The rows come from 4 hidden closed curves, with some noise, and rows from the same curve form a group. Each curve winds through 4 dimensions. The rows are also pushed far along 2 directions, which tell nothing about the answers.
(in the rows, 128 means zero)
Known rows, each followed by its group:
[138 183 130  91 159 159 106  82 117 157 121]	(2)
[113 131 110 123 122 127 144 152 130 120 106]	(1)
[ 95 126 124 146 109  93 136 134 164 117 115]	(2)
[141 113  88 130 121 152 129 155 111 125 114]	(1)
[149  86 130 177 122 117 149 132 133  92 121]	(1)
[132 169 139  82 152 136 132 104 121 160 125]	(0)
[103 182 137 120 136 115 128 129 155 126 105]	(2)
[115 144 112 130 115 118 105 141 146 140 126]	(2)
[130 135 107 149 128 137 121 117 141 132 116]	(2)
[111 147 116 105 134 121 146 134 137 110  88]	(1)
[146 125 116 146 128 120 142 137 138 142 125]	(0)
[ 93 143 147 129 124  97 155 138 154 113 112]	(1)
[ 89 111 143 163 123  96 189 117 163  97 104]	(1)
[157 163 117  80 152 146 120 112 111 160 118]	(3)
[156 130  83 101 134 180  89 113  92 169 140]	(2)
[147 168  86  78 138 169  97 148 100 159 117]	(3)
[106 146 154 132 133  78 135  90 173  98  97]	(0)
[132 140 121 108 149 154 147  97 114 137 114]	(0)
[142 106 150 194 126 108 144 122 150  98 129]	(1)
[125 121 150 152 125 126 112 108 135 125 150]	(3)
[ 74 163 174 167 144  66 208  88 202  88  73]	(0)
[128  80 127 170 116 131 141 134 125  97 133]	(3)
[108 143 127 113 126 156  90 119 114 132 140]	(3)
[ 99 114 173 198 130  70 204 103 186  84 104]	(0)
[134 146 118 112 126 142 111 164 114 140 135]	(2)
[132 171 115  83 160 142 145  84 127 141  87]	(3)
[148 168  82  68 137 183  83 152  87 170 129]	(0)
[146 172  94  74 145 145 110 113 119 169 110]	(0)
[128  99 124 107 120 133 143 145 106 134 142]	(1)
[ 77 203 116  27 153 135 129  84 132 150  80]	(2)
[150  82 148 188 107 117 110 146 130 123 175]	(3)
[115 121 164 144 121  93 146 145 144 100 131]	(3)

New rows. What belongs after each?
[172 134  90 116 140 177  95 133  93 140 125]	(1)
[107 178 142 107 134 105 121 125 152 125 108]	(0)
[147 108 107 165 120 133 144 156 129 132 131]	(0)
[200  49 114 189 109 149 103 172  92 122 176]	(1)
[113 145 129 103 131 145 100 122 117 110 119]	(0)
[143 139 136 106 140 117 129 129 126 101 101]	(1)
[144 119  98 146 109 139  93 177 119 125 136]	(0)
[159 144 111 134 139 158 104 128 114 135 128]	(1)
[129 130  91  86 125 158 117 152  99 147 124]	(2)
[113 126 135 124 126  96 158 143 144  92  96]	(1)
[ 91  94 169 182 117  93 163 111 159  71 124]	(3)
[ 59 203 147  80 154 105 171  85 168 119  69]	(1)
[147 126 113  98 132 131 123 147 110 112 108]	(1)
[111 197 139  68 149 112 112 101 145 145 103]	(0)
[129 136  81  95 132 168 127 140 101 144 112]	(1)
[160  94 104 107 126 189  87 131  67 149 167]	(3)
[ 98  96 187 219 117  64 184 116 185  85 134]	(1)
[120 149 154 140 138  87 162 108 164 130 113]	(0)
[164 118 130 131 138 148 114 118 105 132 141]	(1)
[168 194  85  21 164 196  68 117  70 164 104]	(1)
[158 115 137 115 132 140 114 132 102 144 156]	(3)
[198  99 106 109 131 173  83 152  68 148 164]	(1)
[117 206 114  59 168 147 125  83 129 124  64]	(1)
[145 137 146 119 145 144 133 119 111 134 138]	(2)
[163 122  98 105 137 156 131 138  97 141 120]	(3)
[130 166 136  82 150 150 124 119 108 158 132]	(0)
[128  88 116 151  94 112 120 182 127 127 152]	(2)
[145 104 130 133 123 126 106 120 121 118 140]	(0)
[145 154 120 127 142 135 116 126 131 114 104]	(1)
[ 96 205 128  43 154 147  93  90 123 128  90]	(0)
[138  93 124 123 118 163 100 141  85 126 161]	(3)
[124 110 137 169 105 100 107 163 148  96 134]	(0)
[124 155 128  82 156 153 143  95 110 137 107]	(2)
[126 125 125  79 132 146 131 132  99 149 139]	(1)
[119 159 109  50 141 196  74 111  74 153 139]	(3)
[125 145 107  97 139 155 135 130 111 134 108]	(2)
[105 144 193 156 143  84 172 101 166  96 118]	(2)
[123 186 128  86 161 160 119  79 119 154 113]	(1)
[105 121 139 157 127 100 169 126 157  85  94]	(3)
[ 83 196 172 100 146  97 132  91 165 120 104]	(3)
[139  69 161 195 111  68 167 153 155  62 122]	(1)
[158 154  51  74 133 204  66 136  79 184 131]	(2)
[ 99 115 149 166 121 109 143 118 152  74 109]	(0)
[136 127 121 125 142 153 145 108 114 134 122]	(0)
[144 140 135 134 141 107 154 117 144 127 109]	(3)
[104 168 155 109 135 117 113 115 143 130 126]	(3)
[151  74 128 150 113 108 146 165 120  93 129]	(1)
[125 125 158 153 127 108 149 142 141 123 142]	(0)
[103 193 144  24 161 157 110  87 101 146 112]	(3)
[121 173 114  93 154 152 147 104 123 148  99]	(0)
[146  91 104 140 123 161 123 138  99 120 136]	(3)
[127 120 110 139 121 133 111 129 129 105 112]	(0)
[126 134 113 111 137 154 118 102 114 117 109]	(0)
[131 105 116 200  98 104 118 177 156 114 139]	(2)
[114  94 141 140 112  95 161 158 138 101 125]	(1)
[108 142 141 157 137 108 176 113 158 111 101]	(0)
[109 166 137  87 153 148 137  84 122 152 121]	(1)
[127 133 107 119 128 145 135 149 119 127 115]	(2)
[134 128 150 104 135 124 130 128 114 125 136]	(3)
[123 136 144 101 128 121 114 120 124 147 146]	(2)
[117 128 132 168 111  98 130 161 157 103 119]	(0)
[103 157 112 111 136 145 127 114 131 117  97]	(3)
[150 119 135 108 138 123 133 125 116 105 114]	(1)
[123 150 122 112 124 128  94 142 129 123 122]	(0)
[114 150 151 107 131 115 132 140 132 129 130]	(2)
[177 148  95  98 145 194  76 117  80 176 151]	(2)
[ 98 123 144 134 121 132 117 120 127 104 135]	(3)
[ 83 143 182 117 136  99 148  98 149  94 118]	(3)
[ 87 189 116  44 157 142 138  64 131 147  80]	(2)
[155  42  88 210  75 121 107 202 126 124 169]	(2)
[116 128 139  95 133 154 110 114 100 125 141]	(3)
[170 106 131 123 133 134 115 136 105 116 135]	(1)
[ 77 174 179 132 139  93 133  79 173 110 113]	(3)
